The rows come from 6 hidden closed curves, with some noise, and rows from the same curve form a group. Each curve winds through 8 dimensions. The rows are also pushed far along 5 directions, which tell nothing about the answers.
(in the rows, 128 means zero)
Known rows, each followed by its group:
[155 128 145  82 101 177 157  70 145 150 118  49  71  87  55 163 174]
(3)
[123 141 111 153 132  89 163 176  80 102 142 180 133 151 165 174  75]
(1)
[110 153 135 159  98 145 148 124 122 102 135 144 118 209 114 151 155]
(1)
[146 133 144  98 109 133 142 138 103 121 126 131 122 140 132 148 113]
(1)
[123  87 101 135 125 123 137 124 117 127 114 144 142 137 123 130 128]
(5)
[108 117 124  90 163 114 144 136  92 136 116 107  97  78 110 187 126]
(2)
[126 174 172 121  99 136 144 117 114 121 169 115 115 165 148 171 121]
(2)
[118 136 107 157 144 128 105 142 149 126 138 154 124 138 110  85 135]
(5)
[166 220 166 136  84 191 163 144  58 119 130 113 131 191 191 245 103]
(0)
[230 116 100 182 136 143 110 138 117 107 115 122 239 114 234 101  67]
(1)
[114 118  96 145 141 108 128 116 117 130 137 146 139 151 134 137 130]
(2)
[118 112 143 144 161 108 110 156 137 114 137 158 119 112 147 120 111]
(5)
[161 134 127 190 136 133 123 189 125  92 145 163 153 193 190 129 115]
(4)
[105 109 104 116 125 138 106  87 142 131 140 112 111  97  76  86 149]
(5)
[163 115 128 132  95 165 114  96 130 144 115  95 195 133 161  98 121]
(0)
[ 69 178 153 107 118 130 149 146 131 143 148 121  40 140  67 188 159]
(4)
[125 149 176  69  73 126 107  84 179 155 123 100 120 122 119  63 155]
(3)
[153  96 116 143 145 122  87 134 178 147 118 129 170  89 137  56 116]
(2)
[158  87  76 140 156 155 105 106 118 169  80 104 163  72 136 109 124]
(1)
[141 144  94 163 161 105 108 180  82 130 160 159 174 129 209 143  62]
(4)
[142  95 122 102 148 130 138 145  80 154 165 121 154  59 145 195  48]
(5)
[ 93 140 131 140 110 116 152 133 148 138 133 133  89 122  96 156 137]
(4)
[149 109 141 117  96 160 121  77 163 166 108  76 163  99 117 101 141]
(2)
[144 121 155 141 157 125  81 150 134 138 152 131 166 121 195 127  94]
(3)
[ 97  95 128 124 167  97 118 154 144 112 128 148  93  99 103 106 140]
(0)
[112 143 106 234 109 128 150 173 170  74 109 191 102 215 118  99 170]
(0)
[139 159 142 154 109 157 113 155 104 109 121 145 142 147 187 117 107]
(5)
[151 131 108 163 125 129 103 130 166  90 106 155 129 163 132  35 166]
(2)
[121  96 112 126 151 133 136 119 152 138 145  99  93  93  67 117 158]
(0)
[138 134 107 109 133 132 124 106  93 121 156 111 131 132 124 141 124]
(4)
[147  27  89 121 182  77 115  99 136 141 114 141 174  54 135 120  90]
(3)
[111 181 120 152 128 118 124 179 101 120 152 160 123 164 166 130 107]
(4)
[ 94 154 195  69 111 107 146 176  96 113 152 150  92 176 133 150 122]
(2)
[125 139 161 117  94 130 130 129 142 101 101 140 137 174 126 111 149]
(4)
[213 130 113  90 101 200 151  98  76 153 118  45 172  89 137 195 101]
(1)
[134 100 101 162 162 118 138 173 133 121 132 164 131 123 114 117 111]
(5)
[185 139 126 183 126 143 117 141 131 109 149 137 191 166 198 135  96]
(1)
[164  98 135 107 126 160 124 115  91 117 131 110 152 100 145 160  95]
(5)
[134 137 149 100 109 126 110 125 169 162 144 104 163 102 121  71 114]
(0)
[ 96 136 157 124 142 126 116 142 144 151 175 121 103 104 115 132 115]
(3)
[102 128 102 165 125 114 128 158 167 123 117 171 123 186  99  58 164]
(0)
[177 152 146 130  91 173 128 123 118 140 122  97 193 154 174 126 108]
(0)
[134 161 164  75 105 123 102 107 121 134 181 106 149 139 148  86 109]
(2)
[ 58 101 123 109 130 131 148 103 113 107 101 122  47 134  47 151 196]
(0)
[104 122 133 151 161 102 133 146 157 134 123 148  93 102 109 147 131]
(3)
[112 194 158 133  71 141 195 151 115  98 138 143  74 202  92 162 150]
(3)
[118 149 152 131 110 131 102 109 160 115 121 127 149 167 122  62 157]
(0)
[123 123 138 111 142 152 103 113 133 146 142  94 132 105 110 132 136]
(1)
[119 129 119 187 161 113 112 144 143 110 117 152 133 151 157 110 142]
(2)
[ 97 129 151 140 148  73 116 178 114 116 145 177 135 161 185 182  93]
(3)
[135 143  88 139  89 193 160  95 114 116  54  88  96 184  66 102 229]
(2)
[ 90 151 197  85 161  84 102 165 136 137 206 138 112 111 149 170  83]
(4)
[117 160 132 178 115 139 111 135 126 116 138 153 140 171 181 109 123]
(0)
[157 155 124 135 128 162 137 136 107 117  83 103 129 132 145 136 149]
(2)
[103 132 156  95 119 119 107 105 197 135 129 106 106 102  67  27 172]
(5)
[106 116 115 101 139  97 127 120 102 145 172 112 129  82 124 157  91]
(3)
[ 33  77 153 109 182  34 104 160 158 118 176 192  76  92 107 110 114]
(0)
[125 126 127 117 117 124 132 158 121 115 143 131 109 138 124 113 132]
(4)
[127  68  96 130 166  92 149 129 116 140 121 150 122  79 127 187 100]
(4)
[123 113 124 171 142 116 107 131 152 115 127 161 136 156 152 102 136]
(0)
[145 112  85 156 150 158 126 132 109 145  73 127 135 114 129 131 138]
(1)
[ 88 155 167  88  93 135 115  92 137 144 123 117 118 150 109 114 154]
(0)
[122 116 122 147 159 129 124 138 148 138 114 125 114  91 113 145 132]
(1)
[ 89  86  77 140 137 108 131  96 151 142 128 109  97  79  57 110 158]
(3)
[180 214 161  96  48 228 132  76 129 154 119  59 130 172 112 120 165]
(5)
[ 56 106 147 109 124  83 142  95 144 111 142 148  96 139  76 122 154]
(1)
[130  79 120 141 163  82 127 131 121 119 114 159 150  95 148 137  91]
(1)
[207 161  96 146 112 176 153 109 101 146  68 101 150 126 166 169 126]
(3)
[103 124 136  86 125 102 120 139 108 142 137 136 127 106 145 113 109]
(5)
[103 142 100 160 112 155 187 150 118 117 116 142  39 179  57 164 185]
(3)
[110 206 132 175 110 130 173 175 110  80  97 191  61 219 136 162 161]
(4)
[143 198 120 153 111 145 144 150 105 122 141 139 117 168 158 164 118]
(2)
[168 152  65 159  81 201 140  86 124 126  79  95 118 158  91  62 192]
(1)
[111 137 161 119 115 125 135 114 159 136  89 130 116 117 115 114 147]
(1)
[134 166 197  63 101 106  99 132 148 155 207 116 137  86 162  99  65]
(2)
[127  95  97 110 154 103 131 125 103 111 152 134 114 118 108 132 124]
(2)
[145 152 152 108  86 143 142 114 114 128 142 101 142 138 140 157 114]
(4)
[148 135 124 106 134 119 124 110  96 168 157 115 151 104 174 185  80]
(3)
[134 121 122 134 155 130 174 136  95 100 142 122  80 145  93 221 139]
(5)
[149  93  91 134 156 143 118 107 140 162  88  92 152  65 113 131 133]
(5)
[160  96 108  88 151 120 159  89  83 138 132 103 143  74 117 197  89]
(3)
[141 149 112 138 102 136 135 129 126 131  95 133 135 122 144 101 127]
(4)
[131 121 130 116 110 134 116  96 136 130 105  99 157 116 123 122 138]
(3)
[152 166 180 114  51 190 114  76 164 135 122  80 149 142 133  76 150]
(5)
[139 133 148 139 108 143 119 103 128 101 140 122 136 154 151 120 134]
(0)
[ 78 135 148  84 133  99 110 129 105 148 193 144 106  94 134 142  83]
(5)
[162 115 136 121 137 136 120 134 146 119 129 117 125 107 124 125 127]
(1)
[172 153 178  82  81 179 105  61 162 151 110  65 157 140 130  84 164]
(2)
[146 142 144 108 135 138 139 125 104 131 140 114 102 127 134 194 121]
(4)
[137 121 102 139 118 143 150 100 132  90  99 124 116 151  87 106 174]
(4)

New rows. What belongs after each?
[114 108 115 143 138 109  97 126 121 118 126 153 164 143 154 123 113]
(5)
[114  94 109 137 135 159  76 107 171 148  92  97 135 100 102  45 181]
(3)
[114 160 130 157 122 132 114 142 176 139 105 135 132 143 117  69 157]
(5)
[123 115 113 103 133 140 142  98 109 116 102 112 103 121  94 120 164]
(1)
[194 148 136 104  90 168 155  97  98 145 143  86 172 120 152 142  91]
(3)
[105 111 119 121 135 121 152 110 101 120 111 115 103 124 114 161 152]
(2)
[113 101 129 142 187  97  98 153 117 159 188 135 153  73 169 165  59]
(3)
[108 114  86 171 132 134 160 105 124 126 101 122 105 122  75 161 154]
(1)
[106  46 115 111 162  98  75  88 183 178 132 113 163  36  99  77 111]
(1)
[120 108 118 100 150 112 105  95 110 130 130 119 136  81 127 134 111]
(0)
[140 198 191  98  89 108 123 160  99 103 148 156 144 168 210 118  81]
(4)
[127 117 130 160 140  98 185 172  95  82 119 173 101 155 126 220 105]
(1)
[136 128 149 146 144 118  77 164 161 151 155 138 184 125 186  92  95]
(4)
[112 113 120 140 134  86 112 144 154  76 113 175 134 161 127  67 149]
(2)
[ 67  88 104 120 158  98 115 103 143 131 128 122  81  99  66 151 166]
(3)
[213 156 127 162 125 143  92 131 136 129 114 123 225 113 241 110  70]
(2)
[154 100 116 150 146 130 118 119 136 120 104 113 180  95 151 112 113]
(1)
[104 180 131 216 112 120 124 165 135 100 123 188 150 209 182 136 116]
(0)
[140 117 101 116 123 152 160  98  92 131 103  91  99 106 110 163 152]
(2)
[110 165 162 103  81 163 180 127  99 128 133  91  81 162  86 188 154]
(2)
[ 92 118 165  68 142  73 121 132 127 117 175 146 105 104 116 108 104]
(3)
[143  86  88 155 173  89 121 115 141 138 140 149 145  77 139 101  96]
(3)
[176 108  86  71  97 180 150  83 135 156  97  69 104  84  41 133 166]
(2)
[103 107 107 119 122  84 135 117 132 136 136 149 132  97 117  96 107]
(1)
[120 117  97 135 148 104 121 164  94 138 117 165 142 131 163 139  99]
(4)
[154 129 143  96  95 154 118 106 155 168 134 101 136 110 118  94 130]
(2)
[127 123 129 163 134 127 121 140 154 109 149 144 132 173 128 121 144]
(4)
[125 176 145 159 111 142 170 141 113 104  84 147 104 173 138 165 148]
(1)
[158  84 111 147 186 107 143 173  79 114 176 146 149 128 173 235  70]
(4)
[ 99 128 135 117 124  88 137 130 112 132 127 154 138 121 139 166  95]
(4)
[160  80 112  83 155 130 155 103 104 134 120  95  93  53 101 189 122]
(4)
[112 221 191 124  70 154 122 155 105 101 153 131 135 214 179  99 130]
(0)
[ 57  73 106 154 157  91 121 129 156 132  93 156 107  96  86 130 149]
(0)
[111 113 122 132 146 146 107 114 137 138 135 107 126 118  98 132 146]
(1)
[168 114  64 183 157 143 118 121 138 121  99 119 157 113 126 117 139]
(2)
[126 137 127 117 127 159 117 144 121 140  96 110  99 128 121 132 161]
(3)
[120 102 107 107 136 118 122 103 132 143  86 132 125 112 113 128 147]
(3)
[133 139 104 154 133 119 150 125 100 115 137 153 118 172 142 179 124]
(3)
[123 114 134 164 160  95 160 194  99  66 118 182 112 184 154 171 124]
(5)
[115 128 144 171 157  91 152 177 115  95 163 170 103 161 148 201 102]
(3)
[117  97  83 113 141 111 115  92 138 156 104 135 130  81  97 123 128]
(0)
[201 117  69 195 111 170 127 104 117 103 114 109 200 155 163  96 125]
(1)
[107 159 160 110 104 122  97 148 181 128 131 149 106 167 103  31 163]
(2)
[144 161 126 116  85 163 165  81 140 118  87 104  96 149  71 111 183]
(3)
[138 121  86 196 130 148 103 137 133 104  73 160 159 182 147  95 158]
(5)
[ 87 122 134 134  95 107 120 115 176 113 102 153 118 125  93  83 151]
(0)
[124 116 182  92 136  93 125 133 165 144 168 123 147  97 128 104  93]
(5)
[ 93 138 103 164  91 112 136 102 156 101 110 163 118 184  98  68 172]
(4)
[132 100 153 117 158 111 103 140 153 126 135 133 131 100 134 122 117]
(1)
[143 151 137 159 121  91 128 143  94 106 179 173 178 173 206 146  58]
(1)
[156 129 125 137  93 124 105  93 149 128 137 134 176 144 156  51 116]
(1)
[135 129 137 121 109 127 133 117 109 120 126 111 159 138 154 142 117]
(5)
[115 141 133 109  93 128 134 108 128 107 130 132 123 166 112  81 153]
(1)
[127  91 137 106 139  91 160 128 117 121 135 136 115  89 110 190  94]
(1)
[143 153 175 128 109 136 144 171 136 113 133 132 127 146 157 156 115]
(4)
[121 136 170 167 150 104 113 188 135  94 160 165 164 168 182 165  88]
(1)
[105 121 165 167 124 120 125 171 156 102 151 154 134 169 134 109 125]
(3)
[ 85 184 187  56 131  96 112 142 121 145 183 129  81  83 132 151  88]
(0)
[103 126 171  96 127 115  85 107 156 136 160 109 149 121 135  53 132]
(0)
[138  84 125 125 169  94 132 177  88 112 119 157 168 129 170 171  84]
(2)
[121 154 154 100  71 162 129  95 178 130 124  80 113 133  62  52 183]
(0)
[131 122 127 114 159 117 113 118 112 130 134 139 132 119 144 140 114]
(3)
[143 157 151 138 112 119 106 127 154 101 144 136 144 123 153  92 110]
(0)
[176 125  64 221 143 159 172 197  97  84  57 163 138 181 141 192 140]
(2)
[ 93 135 121 149 163 102 129 164 143 145 151 150 105 116 113 147 118]
(0)
[172 137 105 144 116 173 126 152 110 114 107 111 161 158 147 109 141]
(4)
[130 141 179 132 126 124 114 140 158 128 170 143 142 136 145 119  97]
(5)
[136 173 180 112  96 150 108 134 140 164 152 101 143 127 169 137 106]
(3)
[ 86 102 134  82 136  67  69  85 139 171 190 128 182  70 164  72  74]
(5)
[100 126 138 157 132  95 135 149 149 127 164 167 129 151 134 116 111]
(5)
[153 148 143 130 120 178 165 154 105 109 119  96  92 133 100 168 145]
(3)
[154 100 114 137 142 134 157 121 127 125  90 104 136 125 115 169 148]
(5)
[ 84 160 163 138 141  90  99 161 158 132 160 178 112 163 153 115 118]
(4)
[117 115  76 127 157 113 133 144  96 125 122 135 108 104 112 128 130]
(2)
[179 146  69 144 136 159 170 151  90 126  92 130 109 133 108 192 131]
(0)
[133  66  87 124 161 103 164 128 117 114 121 117 111  62  85 178 118]
(1)
[ 75 203 202 104 110 110 146 156 150 131 167 144  59 162 108 189 135]
(2)
[ 89 133 147 105 155  97 131 154  96 129 163 135  97 118 136 150 112]
(2)
[166 124 129 141 119 130 105  82 168 130 144 103 175 100 148 106 112]
(2)
[103  79  55 143 188  88 148 124  89 112 138 146  89 102  94 181 133]
(2)
[201 140 131 165 106 190 121 131 105  98 106  92 183 174 183 132 131]
(3)
[147 144 140  76 140 117 102 118  93 148 143 116 147 118 181 134 101]
(5)
